The first 7 rows are patterns. Each new row is the sum of 2 different patterns, raised or lowered, with some noise. Before adding, each is slid sideways (what falls off one end comes back at the other) and multiplied by a number that may be negative. Names go in the order of the patterns.
Some rows, each with the names of its patterns after it:
[ 24 -12 -16  18 -20  -6  19 -35  13 -33  18   5  36  30 -23   1 -22   6
 -19  31 -34  -4  -2 -20 -28  -1   2 -24  -4 -11   1  10  20 -23]  lusim
[ 21 -29 -14   0  32  35  23 -25   6  29  19  32  21  22 -35  34 -23  14
 -11  24 -34   7  33  -3 -35  17  13  -7  -6  19  29   6  25   6]  zefa
[  3 -17 -23 -15  35 -17   9   8  -9  23 -23  27  26   6  21 -33 -25  13
  -8 -26   1  27  17  -3 -13 -23 -15  24  14  -7  31  18  27  34]  Bagi
[-14  30 -27 -29  28   8 -32  29 -18  27  35   8 -21 -26  26  19  -7 -18
   2 -26  11 -16  28  15  12 -35 -33 -34 -18  17 -33  28  -8  20]  nada
[-33  21 -30 -32 -11  29 -33  21 -11 -35  34  13  24  28   2   3   6 -29
 -21   4  -3  25  -7  -1  34   5  23  33  10  31 -22 -27 -22  20]  Bupip
[ 14 -17  27  25  -1  -4 -32  36  -2  -2 -34  16 -19  12  25  29   3  -8
  13  35  21 -35  -8  13 -23  31  -7  22 -19  26   1   8 -25  -3]  bub
[-10 -12  36  12  25  12  -3 -23  26 -10 -35  -9 -19 -27   9   5  26  23
 -15 -23 -11 -30  20 -13  27  29 -33 -32  -4  31 -23  14  28  30]  mula

New rows, each followed by the names of its patterns:
[-33 -18 -73 -28 -33 -26 -18  -8 -21 -76  -3 -78 -44 -51 -20 -52 -51 -13
 -42 -47 -37 -19 -54 -57 -46 -20 -30 -29 -55 -38 -43 -47 -50  -2]  zefa bub
[ 32 -63 -57 -10  12 -63  12   5 -24  19  -9  -8   1  12   5 -10  -7 -11
  22  22  16 -29 -32   8  30  -6  31   5  10  -5 -51  -4  34 -31]  Bagi Bupip
[ -6 -23 -10  -6  33 -49  17  -3  46  18  48 -41 -18  51  24  -2  49   6
   2  61 -10  -3 -27  46  -6   3  14   4 -46  28  -1  20  13  30]  zefa nada
[ 35 -20 -43 -30  -8  23  18 -36  -5 -50 -35 -30  58 -10  49  -1   1   0
  11  -1 -47  13  12   3   8 -14  -1   5 -47  11 -45 -32 -27  43]  zefa nada
[ -8 -36 -24 -22  30 -24 -27 -13  11 -25  17   3 -41 -22  17   9  -1 -14
 -24  23 -13 -29  31 -13  10  -1  -1 -16 -20 -32  43  22 -12  -9]  bub mula
[ 17  -6   5 -28 -10 -13 -11  49  19  24 -47  44   8 -17 -48  33  -3 -25
  13 -47 -21 -15   5 -28   9  31  28  30  24  -9 -21 -23 -19 -11]  Bupip mula
[ 26 -12 -19 -22 -42  13   4  21  24 -13 -17 -46 -45   6  31 -24  -6   9
  -1 -32  -5 -13 -14 -13  -7 -44   8 -12  30   1   7  10 -17  27]  nada mula
[ 30 -15 -23 -17  41  21 -24   0 -22  -2   3  60 -24  44  31  38  15  59
  10  -7   4  26  17  23  29  45 -11   7  -1 -19  35  23  41   7]  zefa mula
[-58 -54 -44 -60 -58 -63 -51 -31 -31 -21 -67  21 -33 -17   1  -2 -61 -27
 -66 -23   3 -49 -34 -75 -67 -31 -59 -52 -25 -40 -41 -23 -41 -14]  Bagi Bupip
[ 74  69  20  26  48  19  43  13  54  15  66  29  42  29  32  60  39  60
  71  20  19 -11  76  13  43 -17  30  10  59  37  73  27   6  64]  Bupip bub
[-11  39 -42  24  -8  -9 -27  13   4 -27 -29  55   6  44 -37   4 -20  50
  58  -5 -35  40   6  17  62 -34  11 -39 -29  -3  36  31  66  46]  nada Bupip
[ 12  22  33   5 -14  -5  19  -6  10  44  -9  46  -4  38  18  41  24 -20
   3  41   4  -1  23  38  17  -1   8 -10   2  17  39  23  33   8]  zefa Bagi
[ 32  29  68  47   3  -6  58   2   8  -3 -24 -13  35  17  24  35  53  23
  56  26  42  69  13 -16  42  33  62  89   5  -2  26 -24  30   4]  nada Bupip
[ 41  27  61  13  39  66  18  73  31   4   9  17  31  43   2 -23  34  37
  12  64  41   1  50  50  76  66  -2  24  43 -13  40  24  43  33]  Bupip bub
[-59 -65 -73 -27 -38 -19 -31  -2 -21   2 -45 -28 -57 -69  -3 -32 -39 -37
 -35 -14 -68 -29 -13 -47 -23 -73 -37 -15 -42 -76 -54 -25  -4 -40]  zefa Bagi
[ -9  16  27   2  47  -3  -8  -1 -19 -25  30  27   8  -4 -23 -21 -18  55
  -4  24  27  28  17  65   9 -25  -3  23  26 -11  25  24 -11  11]  zefa Bagi
[ 41 -24  51  40  29   0  31 -31  -9  18  -5 -26 -18 -18  -9  16 -22  49
  39   2  17 -50 -16   9 -35 -27 -18  -8   6 -29   7   4   7  -3]  Bagi Bupip
[ 10  12   5  50   0  51  57 -12  10  29 -17  38   9  -2  30  21  47 -18
 -14  43  52  17  19  25  21 -20 -12  13  53  23  33  22  -2  48]  nada mula
[ -1  29  12 -46   7  20  19  33   2  -7 -62   5 -13 -16 -24   6 -53   2
  -2  -2 -28   1   8 -45 -39   8   1 -28   5   3  12 -43 -39 -31]  zefa Bagi
[-43  34 -57 -16 -12 -29 -44  41 -52  37  10 -35   5 -19  34  36 -12 -17
   0 -57 -17 -18  15  28  -4 -39  -3 -33  -5  37 -29  40 -34 -16]  nada Bupip
[  8  -3 -67 -11 -50 -63 -10   3  25 -10 -44 -33 -11 -44  22 -34  22  -6
 -56 -51   4  32 -17   9   2  37 -41 -23   8   5 -12  12   3 -53]  nada mula
[-39  20 -19 -36 -28  -4  27  -8   6 -28  13  -5  43   2  17  16  27   4
  31  17 -21 -28 -26   0  19  11  21   2  22 -21 -15  15  35   9]  Bupip mula
[ 38  -2 -12 -14  15 -30 -34 -16  55  19  19  -4  47 -26  12  38  -3 -23
  20  10  32  39 -51 -35 -32   5   4 -16 -14   4  10 -13  41 -39]  zefa Bupip
[ 57  33  83  79  78 -13  98  -2  76  54  68 -18  67  51  43  32  25  35
  11   8  55  65  40  88  57  57  12   3  44  66  42  55  -6  14]  zefa Bupip
[ -4  43  38  24 -30 -24  29  42  20   7  -8 -10  35   3  48  32  30 -45
  -1 -37  -2  11  -6   5   6  38 -10   9  -5  -7  22   7  -6  50]  zefa nada
[ -8 -28  59   9 -36  42  19  27  35  23  -1 -24  18  26  -7  -9   2   8
  30  -4  13   3   8  -2 -22 -35 -14   9 -32  26  30   8  18  28]  zefa nada
[ 64  71  57  31  17 -22  -9  56   8  58  22  12  74  10  71  80  44  75
 -23 -23  15  41 -30  42  16  11   9  43 -22  32  36   2  51  64]  Bagi Bupip
[ 27  10  12   0  20  30  28  11   7   5  41  -2  64  33  -5   4  38  27
  -5 -15   9  57  46  28  20 -10  35 -17  26 -13  -5  12  51  42]  Bagi bub
[ -1 -25 -25   1 -40  48 -48  41   1  44  10  18   2 -39  14  24  15 -29
  14  13 -23 -37   4 -10 -16 -16  26  23  16  -6 -41   8  25  -5]  lusim zefa
[-17 -20 -10   4  55  -8   6  33  52  18  51   2 -23 -30  -5  44 -14 -12
  -1  33  38 -19  49   3  20   9   2 -36  17  -4  10  13  20  39]  Bagi bub
[ -8 -61 -64 -60 -14 -51 -34 -36 -75 -64 -72 -54 -65 -52 -40   4 -27 -69
  -3 -97 -38 -81 -20 -93 -28 -33 -46 -55 -37 -57 -59 -92 -74 -51]  nada bub
[ 10  30  15   4 -10 -19 -63 -16   4  25  46  -9 -26 -33 -11  32  47   8
 -18 -27   8 -57 -25 -18  21 -80 -19  -2 -29 -45  21 -25 -12  11]  zefa mula
[47 42 28 48 49 44 53 74 39 66 79 73 70 38 45 44 21 81 56 85 46 59 43 67
  6 36 47 17 75 82 64 58  4 91]  Bagi bub
[ -4  56 -32  34  15  -8 -35  53  46  32  20   7  69  -8  37  -1  43 -44
  16  32  15  35  59 -39  28  14  -4  36  46  56 -48  25  -8  39]  zefa nada
[ 39 -10   9 -24  18  -9  47  47  37  41 -21  57   1  22   4   3 -33  46
  31 -32   2  57  -4  26 -19 -34  -6  45  42 -18  14  27  45  29]  Bagi nada
[ 42   0 -18  -2 -10  31 -10  14  16  46 -11 -18   3 -20  36 -27  51 -12
  27  -6  56 -10 -18  48   5 -27  39   3  59  24  21  -4  11  26]  nada bub
[ -4  22 -74  19  -6   9 -22   8 -34   5 -47   9  40 -46  -7 -41 -26 -49
 -36 -26  38  33  -3 -43 -41  18  -1 -22  -7 -21 -89  -1 -73  15]  zefa Bupip
[  8 -22 -29 -38 -60 -39  11 -27 -37 -62 -77 -63 -36 -17 -48 -27 -59 -25
 -35 -20 -21 -63 -45  25 -37 -26  -8 -19 -48 -54 -49 -66 -33 -49]  zefa Bupip
[-32 -21 -37   3 -66 -21  -7 -15 -61   7 -57 -16 -22 -71 -50 -34 -40 -15
 -28 -48   5 -33 -31 -45 -45 -47 -21 -43 -55 -57 -38 -58 -48 -31]  nada Bupip
[34 63 37  9 23 64 68 48 36 31 66 29 47 45 69 38 76 36 34 50 34 22 29 64
 16 36 64 26 26 52 26 62 24 28]  zefa nada
[ 16   2 -36 -21  28  49  53  30 -31  25   7  23  15  27  -2 -14  46 -38
   5  10   0 -16 -13   4  -9 -16  32  -8 -18  -3  22  19  21  12]  zefa nada
[ 41  43  51  20 -23  11 -27  33 -23  20 -17  15  38 -36  12  43 -19  28
 -43 -39   3  11   8 -17   3  16  16  -9   9 -15  28 -11 -15  12]  Bagi nada
[ 10  42  17 -29 -16 -15  44   0  38  -7  27  18 -25  50  13   6  46 -51
  -4  -9  20 -10  45  63   2   7 -23  -5 -21  62  -9   1  34   7]  lusim Bagi
[-65 -28  -4   1 -40 -44 -32 -44   5   2 -31  19 -29 -21 -12 -15 -67 -41
 -64 -18 -55  -2 -40 -28 -15 -74  16   3 -10   9 -61 -51 -13 -55]  Bagi Bupip
[ 12  -9  -4 -34 -10 -24  27  12 -49 -21  50 -21   2  -4 -51  -2  -3  33
 -41 -17  -2  35   0   9   3  -9 -40 -11  -6  50  -1  27  14  11]  nada bub
[-42 -51 -34 -57 -65 -38  -3  -5 -52 -56 -35 -64 -29 -27 -44 -52  14  -9
 -39 -21 -20 -57 -46 -75 -46 -25 -17   6 -71 -36 -53 -47 -10   9]  nada mula
[-13  15  16  31  19  21 -10   7  23 -18 -22  18 -19 -21  18  13  19  10
 -10 -28  -6 -28  40   2  30  12 -43 -32  19  29 -27   5  12  19]  zefa mula
[ 26  -1  18 -31 -25   6  25 -32  24  23  28  -7  24 -13 -22  32  41  -5
  26  27  32  28  -1  -8 -31  -4  27  11  25  13 -20   7 -22  46]  zefa Bagi
[ 79 -11  23  23   2  11  15  26  66  66  34  17  -5  42  13 -10   5 -18
  -4  32  16  64  31  63   3  53  17  44  74  23 -15  55  -5  61]  Bagi Bupip
[ 33  49   5  28   6  72  25  41  37  59  -9   5  41  51  58  36 -11   4
  65  12  56  52  21   5  52 -21  58  -5  66 -29  17  13 -14   6]  lusim zefa
[-39 -11  21  29 -29 -20  19   9  29  23 -23  -5  12 -23 -22 -25 -25 -11
 -26  11  -1  27 -15   6  10 -47  17 -29  25   8  -7 -57 -11  25]  lusim mula
[ 43  26  20 -26  11  14  65  46  36  15  26  59  56  54  59  24 -34  36
  10  12  21  21 -32  17  65   0   1  23   9  30  21  53  63  25]  zefa Bupip
[ 15  31   9  -8  37  -2 -14   4   2 -25  15  12  34  13   7 -29 -23   0
   4  14   5  36  21  44   0  16 -25 -23  45  -1  -8  32 -12  37]  Bagi nada
[ 37  27 -39   2   2 -28 -23 -35  23  40  42  -3  17 -24  36  11  -1 -46
   7 -17  27  55 -16 -38  -6 -30  -1   7 -19  49   5 -16   4 -34]  Bagi Bupip
[83 46 58 72 80 69 38 32 24 81 10 86 43 27 52 60  7 77 32  6 79 78 79 71
 42 40 49 38 42 51 64 81 59 71]  Bagi Bupip
[-20  -4 -16 -13 -37   8  16   3  17  -9 -36 -38  -2   7 -26   7 -30 -20
   6 -12 -23 -13 -10  15 -29  -8  12  -5  49 -23 -31 -62 -23  23]  lusim nada
[  5  26  16  -6   7 -48  19 -27 -19 -34 -21 -38  17  -2   3  19 -38 -41
 -16 -26  32 -41  14  15  -6 -44   4   7 -40 -17   8  20 -21 -41]  bub mula
[-10  30  13 -20  -1  -4 -36  14 -26  27 -29  33  10 -18 -47  -9  24 -31
  26  31  12 -15 -41  42   2  11 -22   5 -33  21  12  -1 -10 -25]  bub mula
[-38 -35   0  -4   2  -9  -9  30  13  35  12  32  18 -27  -9 -33  11 -14
  -7 -15 -51   6  27  -2  40 -28 -27  13  16   7  48 -24   4   5]  lusim Bupip
[-32  -7 -17 -10 -14 -84 -38 -34 -37  -1 -55 -16 -22 -44 -14 -15   4  16
 -60 -48 -29 -12 -80 -25 -56 -46 -23   5 -80 -20 -36 -83 -13 -40]  Bagi Bupip
[-13   5 -19 -32   6  -3  18  38  18  -2   5 -26  22  45  30  -7   8 -12
  28  37  -5   5  -5 -47  18 -17   4  15  32 -23   9   3   6 -22]  zefa Bupip
